The rows of a group lie close to one hidden flat surface of 11 dimensions, which passes through zero. Surfaces can cross.
(in the rows, 128 means zero)
Some rows, each with its group after it:
[113 125 145 153  86 121 164 111 140 164 106 139 132 119 124 140 129 151
 124 143]
K631
[ 63  87 141 145 181  77 169 138 143 192 128 115 118  77 135 136  87 129
 133 176]
K317
[108 132 109 187 122  91 123  93 133  74 121 127 132 130 126 129 130 142
  55 156]
K631
[162 174 164  75 172 124  86 148 161  99 153  87 179 145  80 192 139  88
 133  94]
K631
[123 109 149 146 154 132 173 126 160 128 114 123  92 138 139 131 102 148
 168 140]
K763
[ 93 169  82 175 163 129 106 184 106 138 117 121 111  93 111  95 125  93
 113 119]
K317
[102 139 140 135 175 113 146 190 158 151 128 125 106 129 168 137  82 152
 163 153]
K763
[119 128 167 142 107 122 128  81  79 164 130 189 181 119 120 122 149 144
 151 121]
K317
[ 74 145 134 145 176  84 125 149 135 136  81 147 121 113 113 131 114 137
  59 144]
K505
[113 140 145 128 132 104 131 168 170 141 143  98 139 120 149 159 111 144
 105 164]
K763
[142 119 186 118 164 127 164  69 152 161 139 130 162 117 131 126 124 126
 174 147]
K631
[165 128 180  72 116  90 120 128 137 157 185  93 165 122 135 118 108 115
 129 159]
K317
[112 173 126 108 172  53 172 186 168 139 129 147 156  75 176 158 133 137
 122 122]
K317
[150  95 120 173 138 147 181 117 167 147 130  41  95 103 135 113 147  83
 138 128]
K173
[136 137 149  78 138 172 104 167 168 132 150 105 144 169 100 185 108 119
 194 127]
K763
[130 150 124 105 164  98 126 149 147 114 143 126 141 112 122 165 113 127
 149 115]
K763
[ 90 103  99  79 144 101 135  91 130 136 141 173 156  79 149 125 143 119
 107 148]
K173
[ 94 133 101  97 126 158 104 178 116 166 137 142 143 117 120 127 142 100
 162 125]
K631
[ 99 119 123  88 151 110 128 135 136 119 112 144 132 150  70 181  97 129
 156 127]
K173
[ 82 106 127 125 127 127 115 197 157 167 132  80 101 124 137 151  91 132
  94 175]
K317
[153 160 160  97 159 139 124 183 160  82 125 120 102 153  93 135 118 120
 176  90]
K763
[159 121 174 146  55  96 153 138  96 143 126 128  95 158 104 108  90 173
 144 124]
K317
[ 85 151  99 118 152 134 123 206 161 106 125 127 115 100 111 139 155  91
 125 111]
K173
[123 167  97  83 166 103  94 190 118 129 124 131 121 142 118 150  73 133
 130 125]
K173
[164 148 202 143 144 125 137 103 109 137 150 157 147 135 155  88 116 151
 186 126]
K317
[163 149 142  93 167 224  58 102 105 152 127 110 139 146 109 103 133  88
 137 108]
K505
[153 138 183 121 171 143 102 118 155 138 155  93 140 133 170 106 111 130
 111 165]
K505
[124 173 124 123 176 176 101 117 144 143 131 114 173 111  91 120 160  54
 141 123]
K505
[117 102  80  95 139  90 110 115  86 109 124 127 110 103  97  95 135  92
  64 114]
K763
[112 129 116 146 137 116 164 125 177 145 128  97 134  94 135 142 142 105
 113 148]
K505
[178 133 179 148 150 180 122  90 124 108 143 157 135 151 198  79 146 154
 176 120]
K317
[119 140 129  78 154 110 124 148 114 147 166 164 180 112 111 142 136  91
 213 115]
K505
[121 129 146 154 114 178 127 133 184 105 117  94 122 179  94 165 121 130
 148 153]
K631
[104 109 152 133  98  71 171 116 133 163 135 158 158 107 140 165 126 168
 137 145]
K505
[154 164  86 112 163 130 119 156 112 182 125  76 126 139  98 141  78  92
 163 115]
K173
[148 113 192 132 130 143 117  93  80 144 132 149 163 172  81 134 135 129
 202  95]
K173
[122  66 126  84 153 129 140  91 161 141 142  82 122 129 117 151 107 104
 131 162]
K173
[145 172 130  86 122 171  94  90 101 172 130 175 193 162 105 145 110 129
 179 138]
K173
[106 169 124 156  96 142 104 171 135 134 110 114 139 130  92 113 157  99
  76 135]
K763
[140 127  85 158 126  85  84 120  74  46 132 139 103 134 156  90 127 147
  43 116]
K631
[119 141 136 178 149  90 146  81  94  97  89 187 128 124 110 103 138 150
 111 107]
K505
[102 128 174 125 143 146 130 218 159 132 140 133 112 126 145 124 144 132
 175 117]
K173
[ 81 108 101  89 144 117  96 208 100 132 136 157 113 132 139  80 137 102
 128 138]
K505
[149 145 169 150 141 149 144 178 145 169 156 111 114 104 214  75 133 139
 160 139]
K173
[132 179  87 157 159 169  51 140 127  78 122 106 141 208  97 183  66 140
 138 144]
K763
[136 159 106  97 190 127  88 168 135  85 137 113 118 144 114 130 106 105
 129 116]
K317
[ 92 116 159 101 171 126 107 136 122 191 146 141 161 123 152 110 107 113
 147 177]
K763
[103 122 126 172 144 133 168 117 118 146  95 174 117 111 141 122 143 148
 165 110]
K317
[ 73 109  99 171 119 130 168  90 147 174  97 137 158 133 107 200 113 147
 153 165]
K763
[164 141 140 128  67  69 135 134 103  94 189 150 165 131 158 143 127 160
 159 118]
K505
[134 107 146 115 139 104 106 125 149 126 166  90 136 119 175 121 117 131
  75 176]
K631
[ 78 164  92 168 129 121 107 171 138 135 111  97 131 112  70 146 123  95
  79 140]
K317
[ 84 121 125 115 136 132 110 173  99 136 115 181 110 164 110 128  87 157
 177 142]
K631
[127 169 166 172 130  90 127 157 102 109 136 190 162 118 175 133 160 171
 138  91]
K631
[ 99 124  83 125  76 114 126 150  60 168 115 187 138 108 138 144 145 153
 132  93]
K763
[127 145 144 165  80 180 127 149 155  69  98 152  93 179 118 134 138 173
 131 123]
K173
[158 182 164 134 141  97 114  80 119 142 115 129 170 114 100 194  96 171
  89 102]
K505
[ 83 122  67 190 157 156 140 130 109 172  87 126  89 104 149  47 132  97
 110 155]
K763
[100  59 139 102 120 175 154  95 152 160 130 125 134 142 115 119 152  95
 172 157]
K505
[135  48  94 118 133  99 167 119 122 178 139  41  83  99 137 128 109  99
 111 132]
K173
[148 129 141  98  78  89 133 118  97 194 133 120 128  91 159  98 112 149
  58 140]
K631
[ 97 131 122 120 160 102 139 102 112 184  93 143 138  75 116 148 126 137
  78 121]
K505
[181 156 151  90  86 100 120 157 151  80 140 113 117 173 131 155 106 165
 106 120]
K317
[163 138 142  89  83 169 104  87 139 179 153  79 180 113 102 133 164  78
  90 138]
K631
[137 152 160 159 103  85 188  83 128 165  82 154 116 118 106 119  96 172
 114 137]
K631

New rows. What belongs after each?
[135  65  97 108 102 148 188 144 162 177 150  92  86  95 219 158 111 159
 175 137]
K763
[115 122 113 113 157  77 130 141  72 131 122 173 122 105 116 120 122 132
 148  87]
K173
[101 151  92 151 102 139 130 203 114 130 107 156 113 119 127 141 155 131
 142  85]
K631
[118 158  61 164 185 119 156 114 154 102 109 113 120  94 107 144 132  87
 146 110]
K763
[143 188 151 165 159  91 145 116 129 117 126 171 141 104 189  98 111 170
 123 137]
K173
[ 96 113 203 125 132 124 142 197 158 149 147 131 128 129 144 142 137 147
 168 132]
K173
[103  84  93 137 116 150 165 118 176 152 122  79  97 112 135 131 126 107
 116 169]
K631
[122 146 127 150 113 140 142  73 160 134 101 108 142 137  59 143 117 105
 108 160]
K631
[162 226 104 144 158 131  97 128 147 132 145 112 168 111 173  97 114 112
  92 160]
K173
[121 184 128 137 110 135 117 167 109 195 115 145 159  89 141 149 137 144
 117  97]
K505
[ 96 109  73  62 113 130 123 186 141 133 106 120 109 140  73 187 120 112
 135 109]
K317
[166 136 109  48 109 149 156 131 142 144 141 137 154 118 118 136 165  89
 193  86]
K317
[119 111 224 120 152 110 114 185 107 136 167 161 141 126 153 108 146 143
 181 109]
K173
[124 157 154 172 134 130 158 160 159 134 109 165 129 118 217 131 149 187
 128 129]
K317
[141 122  78  91 168  97 104 152 122  78 131  95 101 117 116 138 117 103
  91  95]
K631
[191 135 191  80 125 180  92 125 125 129 175 140 159 157 209  97 141 148
 173 131]
K317
[129 152 118 176 155 166 132 174 187  71  93 117  78 164 186 138 125 173
 114 128]
K317
[120 183  88 178  92 121 182 160 136 178  79 149 113 111 155 138 110 167
 133 128]
K173
[116  69 153  94 119 167 106 104 143 183 161  76 142 136 112 129 115  92
 133 184]
K317
[177 157 171  75 109 117 140 185 131 165 119 111 115 125 130 154 114 153
 135  77]
K631
[ 74 122 133 164 143 127 143 142 142 154 106 144 127 119 125 150 122 146
 131 144]
K317
[103  95  90 177 114 130 164  95 155 133 115 102  85 116 151  90 107 132
  96 192]
K631
[ 98 105 108 148  97 155 170 168 160 132 120 131 103 132 130 108 163 109
 176 140]
K505
[172 174  88 116 137 126 102 170  81 107 121 128  82 128 135 135  88 157
 142  57]
K505
[178 170 131 106 104 162  78 161 112 123 144  97 124 139 135 104 135 115
 103 105]
K631
[199 119 148 130 108 170 124 100 163  89 144  52 100 151 146 119 141 120
 101 121]
K631
[ 78 137 145 160 113 101 128 203 140 122 100 155 108 148 142 111 124 155
  94 155]
K505
[136 178 114  66  81 172 104 168 119 233 122 105 140 111  83 105 115  81
 124 139]
K631
[104 100 182 116  71  85 123 207 115 126 152 169 123 178 175 125 105 202
 143 165]
K505
[155 135  94 135  48 171 113 139 130  96 123 105 114 147 106 153 161 129
 105  91]
K763
[163 156 178 130 188  72  99  89 124 140 178  91 190 108 159 112 107 113
  90 165]
K173
[130 119 157  96 109  60 200 161 125 113 106 173  89  87 117 127 155 155
 145  58]
K763
[129 198 128 167 180 103 127 185 112 123 116 160 112  98 170  77 130 138
 126 102]
K505
[111 245 152 159 128 104  80 187 114 146 113 163 196 117  98 168 135 142
  88 106]
K505
[ 85  96  78 117 172 192 127  92 176 139 118 116 159 102 143 158 179  79
 117 149]
K317
[151 151  92 100  98 150 111 156 108 119 128 157 133 125 168 117 170 131
 130  85]
K317
[129 141 180 138  87  76 106  87  87 150 154 183 201 110 189 126 157 182
  63 147]
K317
[163 112 113 102 144 113 185 146 167 129  97  75  57 110 119 144 104 134
 130  92]
K631
[110 124 139 134 121 172 113 139  99 151 100 147 108 149  95  57 146 100
 132 130]
K763
[143 160 148 141 135 134 140 146 155 117 101 118  96 157 106 128  89 147
 146 130]
K631
[169  92 138 115 110 186 140  73 124 106 126 107  97 121 113  46 184  71
 129 109]
K763
[ 95 102 128 154 152 107 200 102 151 122 106 164 123 115 112 118 147 115
 188 131]
K505
[120 151 102 145 125 145 185 180 162 126  89 164 101 117 173 150 154 158
 164  88]
K317
[189 145 149 149 115 146 141  83 153  67 121 110 114 166 110 121 128 131
 151 113]
K317
[111  81 121 130  76 141 155  78 132 121 118 163 118 122 151 121 149 160
 108 144]
K173
[151 159 147 164 102 129 132 184 145 123 129 105 102 129 188 110 131 163
 100 127]
K631
[120 132 150 114 177 173  87 119 112 182 100 127 118 115 150  84 124 127
  73 134]
K505
[103 154 150 171 137 103 192 107 156 140  93 175 141 116 119 151 128 158
 162 130]
K173
[138  66 136 151 109 112 147 133  74 143 124 105  91 119 117 110 149 121
 143  80]
K173
[112 116 107 131 112 115 133  95  70 137 106 180 123 128 108 105 124 141
 133 117]
K631
[117  65 108 124 148 110 180  97 135 139 143 122 125  73 175 127 169 115
 141 112]
K631
[176 137 159  84 141 109 148 137 150  93 135 164 133 147 191 144 129 176
 159 107]
K317
[120  99 103 132 141 132 155  99 180 155 154  73 143 105 167 180 109 123
 130 175]
K763
[151 138 132 181 148 128 179 118 159 124 117 103  86 100 183  95 130 142
 126 133]
K505
[143 140 159 146 147 114 113  62 131  86 133 147 168 144 128 137 139 143
 112 134]
K317
[158 134 120 164 149 171 180  98 207 131 113  69  97 131 144 125 114 113
 152 162]
K173
[110 151 128  83 171 111  98 207 152 140 147 107 131 134 133 158  88 123
 138 146]
K763
[115 111  84  75 108 139 107 132 128 166 120  90 102 129  89 115  87 101
  88 165]
K631
[115 131 197  73 124 124  96 122 142 135 139 142 191 164  48 177 137 108
 137 136]
K763
[143 129 135  98 139  98  98 129 128  90 145 114 136 143 118 144 109 132
  90 128]
K763
[109  76 118  88 178 105 163 130 121 119  95 136  64 113  91  76 121  97
 139 109]
K763
[123 208 143 152  90 147  99 153 147 149 143 143 193 114 160 127 157 129
  85 160]
K173
[115  85 124  96 183 187 118  81 133 122 126 150 137 143 140 133 140 117
 185 128]
K317
[105 123 159 159 134 114 138 204 128 133 137 107 121 106 105 130 166 100
 149  85]
K173
